There are 3 ways to turn a row about zero (a turn may also mirror it). The second row of each pair is the first, turned, with some noise. The first 27 pairs use one turn. New pairs use 2 turns, one after the other, and a turn may come again.
Known pairs, each followed by its turns in order:
[-39  10 -36   3 -23 -12 -58  27]
[ -9  18 -57 -30 -14  36 -16  31]
(2)

[ -8  31  42   4  69 -16   8 -51]
[  4   3  48   0 -48 -40 -53  46]
(0)

[ 14  -4  35 -52  38  53  10  14]
[ 13 -18   6  -8  73 -43 -19 -27]
(2)

[ 11 -16 -21  29 -18 -22 -27  13]
[-20   3 -10  21 -21  28 -13  29]
(2)

[-38  -7 -48 -13  49  50 -40   1]
[ -5  23  56  36   6  45 -37 -50]
(0)

[110   0   4 -47 -28   2  15  31]
[ 35 -28 -13   3 114  11 -32  11]
(1)

[-48 -20  40  19 -73  13 -29   6]
[ -2  46  -8  26  37 -50  64 -18]
(0)

[-43  55  30 -56  44  11  51  16]
[ 21  13 -14  74 -17  10 -49  68]
(0)

[-32 -26 -16  10 -35 -59  -5 -32]
[-23 -26  25 -19  63 -33  25  18]
(0)

[ 43  16   6  38 -35  30  26  11]
[  9  -1   9  68  31  18 -12   7]
(1)

[-18  -9   3 -47 -22 -21 -13 -19]
[ 28 -10  -2  12  46 -28 -14   1]
(0)

[-16  52  17  74 -24  14  28 -37]
[-40  69   9 -35 -20 -13  18  54]
(0)

[ 33 -10  33 -48 -25 -34 -26 -29]
[ -4  27   2 -53  40  18 -39  27]
(1)

[-19 -12 -10  12 -13 -20  77 -11]
[ 35 -12  38   6 -63 -26   0 -15]
(2)

[-24   1 -25  82 -35  20  37  18]
[ 55  46  30   6 -47  10  -3  53]
(2)

[-25  18  65   6  33  38 -23 -77]
[ 35  60  56   2 -39 -61 -27  11]
(0)

[-18   0  -2  28 -15   9 -18  48]
[ -9  20   3  25  11  -8  45 -24]
(1)

[-27 -19   3  18 -53  -8  31  29]
[ 31  -5 -12   6 -48 -29 -14  40]
(2)

[ 66 -19 -14  13  45   2 -17  -8]
[-18 -64  31 -10  32  14 -18 -16]
(1)

[ 39  59 -12 -18  18   6   1   3]
[ 39 -23 -18   7  12  33 -30 -40]
(1)

[-48  -3   5 -35 -25 -24 -44   9]
[ -9  -2   0  44  53 -38  -8 -23]
(0)

[  0 -11 -26 -23  -4   1   3  34]
[ 23  -7  -8 -10  22 -31  18 -13]
(1)

[-13  59   1 -34  18 -46 -29  14]
[ 10  22 -36 -42  -7  20 -16 -64]
(1)

[  4  27  14 -28  17  30  20 -17]
[ 18   7   6  -8  31 -26  18 -37]
(2)

[-33   6 -43  14  -8 -20  15  12]
[ 14  16  -4 -20 -50  18 -19   2]
(2)

[ 55 -14 -63  64  13  15 -41   4]
[-17 -39  90  32  28  -7  -8 -47]
(1)

[-37  58  57 -24 -45  45  32   5]
[ 46  25 -29 -31  15 -84  50   5]
(2)

New pairs, each followed by its turns in order:
[ 14  -7 -20 -66 -31  -9 -37  52]
[-51  -7  42 -17  52  29 -23 -39]
(2) (0)

[ -9  25  64  58 -32 -17  15  12]
[  0  23 -13 -17 -87 -28 -19  -8]
(0) (2)

[ -1 -22 -17  -1  23  -5   5  10]
[ -2   9  17 -16   3  19  18   7]
(2) (1)

[ 26  -4  69  36  78  -5  57 -25]
[ 69 -28 -23 -26  -7  44 -62  61]
(1) (2)

[  5 -36 -28  13   7 -10  -6 -12]
[ 14  27   4   0 -10  -1  27 -30]
(2) (0)

[-82  25  -5  18  15 -33  76  26]
[-60  15  -8  67 -42  36  61   0]
(0) (0)

[ 35  40  25  26   5 -17 -27  20]
[ 36   2  22 -34  32  34  27  -5]
(1) (2)

[ 12   4 -23 -24  23  44   1 -86]
[-48  10 -34  25  72 -29  26 -15]
(0) (2)

[ 11  28   8 -34  -3  -3  28 -15]
[ 16 -14  36  -8  26  -3   2 -22]
(1) (1)

[-59 -15  25 -28 -35  14  13  12]
[-18  46  65   9 -17  -1  -9   5]
(0) (2)

[  9 -42   7  44  17 -15  29   0]
[ -9 -18  -1  11  15 -32   9  56]
(2) (2)

[-51   1  -7 -12 -14  -8 -43  30]
[ 17  10 -23 -13  12  -5 -32  63]
(1) (0)

[-29 -32 -28   6 -20 -50  -4  21]
[ 24  46  37   2  28 -26  32   3]
(2) (1)

[-32 -22  39  -8   8   9 -65  -3]
[ 43  29 -30  41   1  14  -9  40]
(1) (0)

[-83 -11 -27  10 -23 -48  -7 -10]
[-60 -31 -47  -5 -47  13  38 -13]
(0) (1)

[ -4  39 -25  -9 -32  44  12 -63]
[-21  28 -22  62  40 -13  17  39]
(1) (2)

[-18  24 -15 -26 -59  -5  40  27]
[-34  -6  11   9 -24  72 -19  -5]
(0) (0)

[ -4 -12  33  -3  30  43 -12  56]
[-13  44   0 -55  14  -3  37  15]
(0) (0)

[ 32 -49   0 -34  14 -16 -35   6]
[-27 -10  43 -15 -33 -16  43   6]
(2) (1)

[-53 -25   1 -22 -30  13 -11   3]
[-23  -6  22 -18 -52   3  -7  30]
(0) (0)

[  0  -5  51  12   8  20   9 -41]
[ -4 -25  48   8  -7 -40 -10  -8]
(2) (2)

[ 16 -31 -13  29  -5  16  11  22]
[ 27  -9  -7  19 -10  -8  -3  41]
(0) (1)

[-12  16 -44  61  14 -10  -4   5]
[ 22  38 -33  -5  32 -39  20  10]
(2) (2)

[-55  32  41   3  19 -41 -33  30]
[ 37  30 -52 -50 -12 -43  20 -10]
(2) (1)

[ 42 -43 -17  30  54 -18  22  63]
[  4 -72  51 -36 -45  37 -20   5]
(1) (2)

[ 19  16 -62   8   1  -2   4 -12]
[-37 -29   4  26   6  20  35  17]
(1) (2)

[ 33  54  17 -26   0 -33 -10  19]
[ -1  12   1 -54 -50  19  25 -17]
(2) (2)

[-27 -27  10 -11  26  47 -32 -12]
[ -6 -24  18   0  48   4 -43 -25]
(2) (2)

[-33 -12  34 -15  -4  22  16 -16]
[ 28   7 -17  27  29 -22  15 -14]
(1) (1)

[-22  32 -29  19  -9  26 -78  42]
[  7  24  26  -5 -94  24 -21 -11]
(0) (1)

[ 38  35 -24  -6  36  -8  61 -11]
[  3  34  15 -35  -6 -68 -18  33]
(2) (0)

[-33  20 -26  -8 -35  33  -2 -15]
[ -6  12 -50 -35 -22 -15   1   8]
(1) (0)

[-25 -34  36  24 -49   9 -14  24]
[  3  49  26 -40 -23 -41  -3  -4]
(1) (2)

[ 12   6 -27  32  27  35  38 -45]
[ 45  15 -30  -4  35  44  32  11]
(0) (1)

[-27  13 -11  28  -3  15 -35   0]
[ -4  18 -11   3 -42  27  -7  -3]
(0) (1)

